The same things were measured in two ways. Each way mixes the same 10 hidden numbers, adds some noise and spreads widely along 6 directions of its own, which tell nothing about the thing.
Some things both ways: the first way, then the second way.
[ -4 -17  23  14  14   0  -9  -5   1 -12  -8 -19   8   4  -2  -2  34 -18
  -2  -6 -16  -6]
[-18  -3   7   8  -6 -19  -9   1   0  16   1   4  -4  20   9 -14  -4]

[ 14   6  21 -19   9 -15 -13 -13  13  12 -10 -13   0 -16 -11 -22   2   2
 -16  -8   3  12]
[ 25  -3   8 -11 -12  17  26   9 -48  11  -8  -7   3  13 -10  -2  32]

[-10   7  -6  -9  -6   2 -13   1 -28  -8  -5  -2  12  26   9  34  10 -10
  10   6   1   3]
[  5   8  -4 -12  -9  15   8 -22 -36   0  17   8  -3 -27   1  -4  -7]

[  9   9 -40   2   6  16 -10 -15  18   0 -16  -3 -11 -12  13   2 -13  14
 -33  -2  17   0]
[ -3   7  18 -17   4   4  12 -25 -18 -31  -6  -5  -3  -9  -9 -19   8]

[-17  17   3 -13   8 -14   3  12 -18   1  17  -3  -9   6  -1 -10   4  -6
  10   9  -1   0]
[ 17   7 -18  -7   0  -3  18  11   1  -4 -11  -3   7  22   9   5  17]

[ 28  24 -14  11   7  21  -9   2  23   3  -4   6  -1  -9  18  -3  -4  11
   0  -5  16 -11]
[ 22  -1  -3   4  19  -1  -5  33  50  -3  -1   0  13   3 -22  14  13]

[-37 -18 -25   9 -19  21  25   4  14  -1   6  21   4   4  -3  -3   7   0
   5 -14 -16 -12]
[  4 -22 -19  17   7  10 -16  -2 -10  20  16  -4  -2 -18  -9  38 -18]

[-12  -4   2  15  -5 -16  17  -5  15  -9  10   7 -11  -9  -5 -12 -10   1
 -12  -6  20 -12]
[ -2  19   6 -12   4  30  -6 -16 -22 -13   0   4   3  -4  11 -24   7]

[-20  -6  -6  -1  -5  -1  -8  -6  39  21  -6 -16   7 -11   4 -17  -6   1
   3  -9  -7  10]
[-24 -23 -17  -3  -1 -39 -10 -16  33  -9  -6  -7 -17   8  -3  16 -12]

[ -9 -11   1   1   7 -21  -9  -4   4 -26   9 -49 -20   6 -10  -9  16 -24
   5 -13  -1 -13]
[ -2 -12  10   5   2   1  -1   8  10   2  18   5  -6 -21 -18  -5 -20]

[ -9   0  43 -21   9 -52  -8  -7  -2  11  -1 -29  -9 -12 -29 -12   7  -6
 -23  27   6  32]
[  0 -14  29  -6  18  49  -4  -7 -31 -33   0 -12  -9 -24 -19   2 -15]

[ -9  12   5  -3  10 -10  -7 -15  10   1   0 -29   0  -5   5  -6   1 -19
  11  -2   9  -6]
[ -2   0   3 -15 -20 -27   8  -4 -10  10  -2  33  -4   1  10 -24  10]

[-21   2  -2 -17  26 -23 -14  -6 -10  -5   2 -39 -21  12 -18   6  21 -21
  -6  17 -14   1]
[ -8  10 -31   1  -9 -39  36 -29  19   4  13 -14  17   5  12 -12 -16]

[  1 -11  12  12   1  -8  -4   4   2 -20   2 -15  -6  -3   0 -10  19   4
  -6  -3   2  -3]
[ -6 -17  16   4   2  -3 -19  21  32   6  21   3  -1 -13 -11   3  -9]

[-29 -20 -17  36  -2  14   6   8  18   3   3   9   9   1  15  -5  14  -4
 -16   2 -10  -1]
[-17 -18 -14  11  13 -11 -11   6  31 -15   6  -9 -15   1   2  11 -23]

[-12   1 -28  -5  15  -4  -5  16 -13  -7   8 -25  -9   3   1 -10  14  -9
  -7   9 -16   7]
[ -3 -18   3 -11 -20 -11   2   4 -19  16   4  12 -35  -8 -15   5 -10]

[-35 -10  21 -22  10 -40   0   4 -23   0   2  -6   7   9 -12 -11  15 -11
  -3   4 -15  16]
[-23 -30   7 -13   7 -38 -17  -9   9  14  -9  -4  -6  11   2  15  10]

[ -4   2  24   8  21  -2 -25 -12   8   3 -20   6  22   3   4  14  30  -6
 -15  12   6   5]
[  4  30   6 -11  -4  16  25 -32 -41   8  16  17  -1 -14 -19 -43  -1]

[  2  36  -5 -37  -3  -8  -2  -1 -24  -5   1 -26 -37  -8 -10  22 -19  -4
  22   3  18  -9]
[  6 -34 -19  -1  -3   4   7  15 -29  -1  18  11 -11  -9  11   0   9]

[-10 -18  17  24  -1  -9  -8   3   5 -18  10  -9   4  24   7   1  18 -22
   6 -16  -9 -18]
[ -1 -15  -6  11  -3 -21 -10  27  26  14  -1  -3  12  22   5  -7  20]

[-14   0  19 -30 -10  -7  -6  -6  -3   5  -5  -1 -15  10 -13  12   3   2
  10 -12 -15  -3]
[ -8 -11 -20   8 -16 -31  11 -24 -15   9   7   8  -5  -8  -2 -10   6]

[-10  -2   5   9  -8   2  14   6  -7 -12  18  13  -7  13   7 -12  12   0
  -2  -5  -3 -14]
[-10 -28  19   3   5  -1 -43  11   2 -10  -7   4   2  -3  12  15  21]

[-13 -10 -29  -2   3  -1  10 -11   8  -9  -4 -12 -25  -9 -18   5  -7  -3
 -21  -9   2  -9]
[ 11   6  -8   7   2   6  22  -8  -4  18  16   1  11 -29 -20  -4 -26]

[-12  -8  23 -23 -31 -12   0  -1 -13  11  -2  -2  23   6  -7   6  -1  -1
   6  -6  -5  26]
[ 26  -8  12  -7 -12  -2  16   9  -2  14  -4  16  -1 -38 -29  23 -22]

[-13   3 -15   8  23  -8   9  17  12  -4  12   6 -34 -13 -11 -22  11  15
 -29  16  -2  -5]
[ 12  25  11   3   0  24  11  -3 -22 -11  -9   3 -10  17 -23 -31  17]

[ 17  27   2  -7  19   8 -12 -15  21   5  -2  -7   7  -9   3 -14  12  -6
   4  -2  18  -5]
[ -9  -6  -7 -18   7  -1  -2 -23  -4   1   8   5  -3  -8  -6  -6  -1]

[-11  11   8  14  15 -12   6  -1   1   7  -8   2  -6 -20  -3  11   0   5
 -25  30  20   7]
[  8 -19  -2  -1  17  51  -8  22 -31  -5  25  -1  -4 -13   2  -2  -2]

Other things, the second way, with their names:
z627: [ 16  -5  -2 -13 -30  12   4  24  -6  18  17  36 -19 -38  -7 -13 -21]
z6: [-12 -51  -8   5  -6  -9 -15  26  -8   6  12   1 -25  10   3  13   2]
z162: [ -5  -4 -26  -2   2  27  -4 -12 -34  -1   8 -30   1   9  25   2   9]
z89: [-12   1  -9   2 -20 -18  -7 -20  -6  18   9  10 -18  -3 -11  -8  -5]
z835: [ -2 -14  12  12  21  13 -19   3  28 -24   1  -4  20 -17 -14  -3  -2]
z163: [ 13  16   2  -3  21  40 -10  14  -3  -9   9  -2  -2 -11  -7  -5   4]
z85: [ 25   0  10  11   3  -6  14  21  38 -11  -6   6  17 -16 -25   9  -9]
z24: [ 15  11  -3   2  -1   6  20 -10  -4 -11   6 -13  14  12 -10   1   9]
z340: [ 19  -1 -14  -5 -15 -13  12  13 -19  32  -5  31  -1 -19  -1  -8  13]
z684: [  5  -8   1  -7 -11  13   1   6 -20  -5   1 -21 -16   0   0  15  -1]
z846: [  6  -7   1  24  24  -8   4  12  22 -38 -22 -20  22  29   6  11   9]
z720: [ 30  16 -21  29  14  11  36  33  22   0  -5   1  19  14 -14  -9 -17]
z480: [  0 -16  -6  -2  20  39 -34   0 -23   9  23 -17   3 -22  -1  19  16]
z175: [ 19  34  -7  20   3  12  28  -1  18 -14   4 -26  19  15 -15  -7 -10]
z318: [ 19  20 -14  -1  -4  18  11   5  11 -10  -2   2   7 -15   3  -2 -12]
z562: [  6 -30  -2  -3  -4   4   5  19  -9   4  -6  -7  -2  18  -6  10  10]
z409: [  6  20 -18 -18 -17  -9  22 -18   1  10  26   3 -13 -24 -11 -11  -8]
z267: [-10 -21 -54  -8   7 -14  21  -6  10 -26  15 -60   1  38  30  15  22]
z802: [-18 -26 -19   8   7 -28 -17   5  24  21  13 -15  -1   2   8  18  -2]
z500: [-18   1  -7  -1 -10   4  -9 -31 -35   4  20  -1  -4 -10  20 -11  -5]
z391: [  8   0  23   4  16  11  -2  25   6 -25 -21  -4   1  22  -4  -1   8]
z739: [ -6 -16  28  -5  10 -14 -12   8  17  -9 -13 -15  -1  12 -19  10  18]
z498: [  8  -6  -9  18  -5   5  15  15 -21  13  18 -11  -5  19 -10 -13  10]
z810: [ 9 10 -6  5  7 18 -1 12 19 -7 14 -3  1  5 -9 -1 -9]
z552: [  0 -41 -16  -6 -25 -20  -3  12 -23  27  13  -5 -15  -8  -4   3  33]
z656: [  5  14   2  -3  -2   6  11 -16 -23 -13   6  -7  -2  -9   9   4  -9]
z897: [-17 -31 -42   2 -14 -20 -19   3  -1  35  29   3 -17  -5  22  17  -9]
z576: [-13 -26  -6   1  17  26 -24  -1  -8 -25  13 -32 -25  -4   1  32  -9]
z257: [ -3  23   3  -8 -15 -35  13   8  34 -11  -5   7   4  30  17 -28  10]
z126: [ 22  28  12   6   4  25  16  10   9   0   7  24  18 -37 -15 -31 -21]
z152: [  7 -15  -7   3  16  11   1  19   2  -7  -7 -27  -4  14   5  41 -12]
z958: [ 16 -26 -31   5 -10  15   2  26 -21  19   8  -7 -18  14  -9  12  18]
z819: [ 21 -13  -1  -3  -5  19   5  24 -29  22   9   9  -5 -18  -6  10   1]
z228: [ -4 -10   8   8   9  28 -13   1 -45   9  -9  -3 -10  11   1  -1   2]
z756: [ 33  15  18  16   3  30  -1  27 -11   4 -25  15  18 -11 -12   0   2]
z951: [-14 -27  -2  -3  -5 -25  -8  -4 -12 -19 -25 -22  -4  32  31  26  16]
z588: [ -6   8  17 -16  -4  -8 -11 -19   0  -5   3   3  -4 -18  -3   4   1]
z947: [ 10   0  17  -9 -12   7  10   9   4   7   7  15  -7 -20 -32 -26  -4]
z632: [ 11  -1  11   4  -1   8  14  -5 -21   5 -14  13   4 -15 -27 -18   0]
z428: [ 37   7  -2  -7 -24  28  18  12 -42  17   5   8  11 -17  -4   2  14]
z881: [  6  17  16 -17  -7   8   9 -17 -30   9  10  18  -3 -24  -9 -17  -2]
z136: [ 13   6  15  -4  15   2 -12  29  13  -6 -14   2   1  16  -1   0  28]
z653: [-13  10   5   8  32   9 -16  -8  32 -23  12 -20  12   5  -1   0  -9]
z232: [  6   3 -21 -12 -24   0  35  -6 -23   8  10   4 -13  -7  -5 -31  -3]
z614: [ -4 -17  29 -12   5  -7  -2  12  -5   1 -17   2 -11  21 -16  -5  15]
z278: [ -4 -30 -23   1  -5   9   5 -15 -34  15  24 -12  -5  -9   0  21 -15]
z302: [  5  -3  12  -4   8  27  -7 -11  -5 -28  15 -20   5 -15 -12   9   5]
z775: [  4  25 -25   1 -11  23   4 -28 -23  12  14  -9  -1 -15   4  -3 -14]
z772: [-17 -48   1 -18 -11  10 -20  -6 -34  11  17  -3 -19 -17   4  10   1]
z730: [ -4 -27  -8   4  28  31   7  -2 -28 -10  18 -34  10  10  -6  -3  14]
z362: [ -9 -43 -20   7  -8   0  -5 -12 -49   2  13 -29   0   1  19  20  21]
z165: [ -1  -5  29   9   8 -28   7  13  -7   0 -23  11  11  31   5 -13  17]
z322: [ -5   3   7  10  -9  18   4  -7 -38  10  -6   5 -20   5 -10 -16 -18]
z272: [ -9  -6  14  -5  13  29 -23   5   2 -35  -3  -5 -12  -7   3  -4  -5]
z259: [ 14  -4 -17   4 -10  19   4  28 -18  19  22 -18 -10  20   5   8   9]
z499: [ -8  -8  19 -12   5  14 -29  -4 -26  -1   1  -3  -4  10  17  15  16]
z387: [ 12  12 -15  20 -16 -24  26  20  28  15  -5   6   9  20  -1 -10 -17]
z929: [ -4 -12  -4  18  31  27  -6  -8  -8 -19 -15 -28   3  24 -16  17  -5]
z954: [ -3   3  21  17  17  14   2   0 -18 -11 -12   1 -12  16 -23  -8 -11]
z564: [ -1  -2  -2   3  22  33   4  -4   4 -34  15 -36  -1  -5   1  24 -32]
z829: [  7 -16  -5  -2   3  16  -9  -1 -22 -13   3 -15 -11 -15   2  32   0]
z406: [ 10   0  15   4 -18  17  -1 -11 -79  12 -16  15  -6   1   7  -7  24]
z216: [ 11  14  15  13  21  27  19 -12  -8  -3  -8   3   1  -2 -42   5 -37]
z371: [ 10 -17  11  -3   3   4  10  10 -15  19  11  19 -17 -22 -39   2 -12]
z342: [  0 -13 -16  -9 -12  -9  16  -1 -19  15   4   2 -13   4 -12 -23  20]
z744: [ -1 -31  -3  15   8  -1  -7  11   0  -8  12 -17  -5   9 -13  22   3]
z404: [ 23  12 -30  12 -16 -30  22  28  23  27  -3  14  12  19   8   1   4]
z866: [ -3  17   2  -5   5  -7  -5 -13   5 -14 -13   2   1  20   2  -9  19]
z315: [ -3 -10 -30  -4 -28 -36   2  -1 -13  30   9  28 -23  -7   6 -10  12]
z505: [  9  -9   0  10  -6  13  12  -3 -40  -9 -17  -4   3  20   4   3   7]
z426: [  7  -4 -27  18   0  -2  10   2   0   2   5  -3   3  -5   0   1  -7]
z145: [ 15  -8  -1  17  -8 -12  -1  27   6  -3 -20  -9  11  33  15  31  10]
z892: [-21  -9 -21 -11  -9 -21  12 -25 -16   0  -7 -11   0  11  19 -26  10]
z467: [ 13  20  -3   2 -10  17  22  -7 -25  26  20   9   2 -12 -16 -19 -17]
z98: [-17 -18 -26  -3 -17 -19  -3   0  13 -17   2 -34 -16  19  35  23 -12]
z114: [ 24  15  -3   2 -15 -20  50  12  12  14   4   5  30   9  -9 -30   4]
z796: [  0   3  18  -9 -19 -22  -5 -27 -38  26  -3  57 -10 -34  -9 -17   1]
z798: [-13  -3  13  -4   8  24  -9 -12 -54 -23 -11 -13  -7   7  29 -14  12]
z199: [ 16  12  26   4   0   1   6  30   1  22 -33  20   2  16 -17 -17   2]
z579: [ 17  13  -1  12 -15  15  19  -3  -7  -4   0 -15  19   9  -5   1  -7]
z73: [ -1   0 -14  -1   5 -16   2  -2  27   6  14  -1  -7  -8 -22  -3   2]
z725: [-20 -13  -9  -3 -11 -23  -9  -2  -1  11  -6   8  12  23  40 -14   7]
z453: [ 12  -6  12  -3  10  33 -27  24   0 -13   1   1  -1 -10   5  20   5]
z677: [ 27  14  -9  -1  -8   2  15   7 -19  11   8   6  19   6   0  -6  34]
z865: [ -9 -13   3   2 -11 -40 -13   4  30   1  -9 -13   5  17   7  19  16]
z338: [ 14  11   8  12 -16  10  22  14 -26  -3 -26   0   8  32  15 -11  -3]
z471: [-10   6  17  -5  10  28 -15 -21 -21 -16  -3 -25  12   7   7  -7  11]
z92: [ -1 -27  -7  -1  -8  -6   2  -1 -14  12   2  -6  -5  -5  -3  15  -6]
z642: [ -2 -20  26  -6  -2 -15 -16  23  12  -1 -20  13   7  10  13   4   8]
z470: [ 22  20  17  14  -8  -5  14   4   7   1 -32   0  25  11 -15   6  -2]
z585: [-13 -27 -15  13   5  13 -23  25  12  -3   4 -24   0  21  24   7   1]
z107: [ -1  11   5  -3 -16  -7  20  -7 -31  14   8   6 -16  -1  -5 -25  -2]
z475: [ -5  28  12  19  19  -7  -3  -9  48  -5 -12  -2  20  17 -16   2 -31]
z534: [  6  16 -24   7 -13   3  14   3  -3   8  12  -3   5  14  23  -2 -16]
z994: [  0  -5  -7  -4  -1 -33  21   6  44   0  15  -6  16  12 -14 -18  10]
z517: [-31 -21 -25  -4  -4 -10 -11 -19 -12   7   2 -13  -4  14  32  -4 -10]
z122: [-15 -13  -9   1  13 -15 -27  -7  26   6   1   6   1 -19   7  16 -13]
z231: [ -7   0  -7   9   9  -8   1  13  23   6 -12  -7   2  15  10  -4 -18]
z584: [-12  14 -17  11  18  -1   1 -15  36  -9  13 -13  10   0  -1  -7 -28]

Some of these things the first way, each followed by its name:
[ -7 -15   8  -2  17 -15  -8  -1  -6  -8 -11 -19 -10  -6  -8 -12  19  -5
 -25  -7 -13   5]
z107
[ 14  -1  10 -14 -22   5 -16  20 -31  -7   3 -17  11  20   6  16  14  -3
  13  -2 -17  15]
z98
[ 22 -10  -3   7  -1   8 -33 -17  23 -11  -7 -46  15  18  22  -7  11 -22
  20 -38 -14 -15]
z865
[  7  10  -2   3  -5  -6   9  -1  12  11   8  -9  -9 -11  -4  -4 -16   1
  -7   5  11   0]
z318
[ 15  15 -28 -23 -14  32 -11  -3 -13  -6  -5 -15  -4   8  11  16  -2  -4
  17 -18  -5  -8]
z951
[ -8   4 -18   8   0  -5  -2  17 -22 -26   7 -17 -19  11  13   9   8   4
   4   7   3 -10]
z257
[-10 -13   4  14   5   6  -7   5  24   9 -12   6  -3  -9  -7   3  17  20
 -30  18 -10  12]
z175
[ 14  -1  -4  -2  11  -2 -10  -4  14   2   1  -9  -8   1   1 -17   2  -1
 -20 -11 -10  -3]
z552
[-20 -10 -20  16 -28  -1  23  10  -7 -17  11  12  -3  -1   9  -1 -16   9
   0 -14  11 -10]
z453
[-13  -1   1   3 -11 -19   9 -12  31  -3   5 -12 -30  -9 -16   1 -18   2
  -7  -2  18 -14]
z835
[-11   3 -20   0   2  10   3  25 -24   0  -5  37  -1   1  10   7  11  36
 -32  23  -5  16]
z409
[ 25  36 -32  -4  24  30  -2  10  -1 -12  15   9 -24  -2  10 -14  16   9
  -2   3   6 -26]
z866
[-12   3  17   2  22 -14  -5   1   6  14 -16  -7  -9 -13 -14  18  10   8
 -17  31  -1  11]
z584
[-48 -35 -19  21  -3  -1  21  18   3 -24  11  17 -27   5 -10 -14  24   7
 -25  -5 -19 -12]
z498
[ 12  10  -7  -5  -6  29 -10 -12  40  14 -14   4   5 -14  -5  10   3   1
   8 -17   9  -6]
z929
[ -8   5  30 -15 -15 -15  17   8 -25   2   5   7  -4 -11 -11  -4  -2  11
  -9  14   8  16]
z642
[-15   2 -43  -2  -9  19  11  -6  15 -23  14 -22 -41   0   0  -6  -5 -12
  11 -26   2 -38]
z846
[ -1  -4  -8  -4   2  -2  14  10 -21  -3  -3  -1 -19 -13 -14  10  -7   2
 -19   4   0   2]
z231
[ -5  -9 -12  17  -2  -1 -16  -6  19   2  -6 -11  11   6   5  12  -1 -16
 -14  -4   7   5]
z232
[-19  16  16 -28  12 -18  -2 -15 -13   0   5 -26  -9  10  -9   0   7 -22
  22  -1  -4 -11]
z796
[  7  -1  -6   9 -36   2  14  -3  15   1  -2 -10   1 -23   3   4 -35   9
   0 -16  27   4]
z627
[-20   0  11  -4  30 -16  20  14 -20   5  12  12 -19  -7 -26 -16  25  -4
 -30  26 -16   6]
z228
[ -1 -15 -24  14  -4  13 -20 -25  17 -13 -16 -40  16  11  23   5   2 -26
   9 -33  -3 -16]
z656
[-26 -13   3   9  -4 -12  13   2 -13   0   5   8   9   1  -1  -6   7  -9
 -16   3  -4   8]
z819
[  4   0 -14   7   6   6  -7 -19  28  12  -8  -7  -5  -3  -5  10  -6 -12
 -24  -2   7  -4]
z632
[-23  -6 -10  -7  14 -21  12   7  -4  -5  18 -33 -12  -8 -12 -38   9 -16
  -4  -3 -14   5]
z152
[-15 -10  17  12  -1  -3   5  -4  12   4  -4 -15   8  -9  -1  -4  12  -6
   2   0  -6   2]
z534
[ -6   1  11  10   5 -14  -3   6  13  -6   3 -15  -6  -6  -1  -8  10   1
  10   2   5  -3]
z810
[-11  -8  -3  14  -1  -2  -2 -13  23  -8  -3  -8  -8  -7  -5  -3  12  -4
 -23   2  10  -3]
z114
[  3   1   5  -1   4 -22  -1   5 -19  -5  -6  -5  -9  -2   7   1 -16   6
  -4 -11   4  -3]
z136
[ -4   6 -21  -4  11  -4 -19   2   8   9 -12 -10  -4   0  12   6  -5   6
 -14   4  -1   9]
z267
[  4  -6  20   5   3  20  -4   3  10  14 -11  13  11 -14 -10   4  26   6
 -23   9  -9  14]
z322
[-19  -3   2  -4   6 -19   0  -5  -5   5  -2 -22  -3   7 -15  18  -1 -23
   3   9  -2   1]
z517
[-24  -4   2  -3  12  -5  -4  -9 -14 -11  -9 -18 -12   2  -5   8  18 -15
  -7   0  -7  -7]
z165
[ -8   6  13 -17   4  -5  10  13 -15  12   9  13  -3  -8  -6 -28  15  14
 -22  14 -16  17]
z829
[  5  -9  21   1  -7  14  -8  13  -9   9 -18  51  22  -6  10   0  22  40
 -42  11  -7  29]
z739
[ 21   5 -11 -17   8  -4 -14  15 -28 -12   4 -25 -10   9  -4   0   9  -1
  -9   4 -13   7]
z684
[  2   4 -22  30  31  25   5   0  22  -9  -4  15 -13 -18   9 -17  24  20
 -40  13   6 -14]
z653
[ -8 -10 -10   4  11   4   8   6 -11   0  -7  11 -10  -2  -5   1   6   9
 -24   1 -13  -2]
z802
[-33 -13 -35  12 -23  13  14  15  -2 -29  19  -5 -17  10   6  -4   5 -13
  15 -25  -4 -21]
z6
[-25  -6  22   7  13 -21  11 -14  10  28   1   6  16  -8   1 -19  -6 -14
 -20   5  -6   8]
z340
[-17  -3  -1 -10  -2  -2 -13 -17  19  -4   1 -36   6  12  -9   2  18 -30
  29 -18  -6  -6]
z278
[-39  -8  -3  -3  -8  -7   6  -2  12  -3  21 -14  -6  15 -12  -7  20 -25
  12  -3 -10  -6]
z505
[ -5  13  12 -20 -10   3  -7   0  13   4  -5  10 -10 -10  -6  -2  14  23
   5   3   5   7]
z24
[-26  -9 -10   5 -18  -8   0  -1  17 -18  18 -17   3  13  -1  -7   7 -23
  21 -20   6  -7]
z562
[ 18  13   3  10  31  17 -12 -14  27  21 -12 -27  15 -14   8  -8  12 -14
   2   1  -6  -6]
z897
[ 18  26  -8 -20  11  11   2  14  -7  17 -10  39 -29 -25 -13   6  -9  38
 -41  24  12  14]
z342
[-44 -19  24  14  22 -41  -5 -11  16   3  -4  -3   2   3 -13  -5  24 -17
 -30  16   1  11]
z730
[-20 -27  15  18 -25 -17   8 -10   7  -6  10 -12  14  22  -2  13 -11 -32
  12 -25  -4 -11]
z756
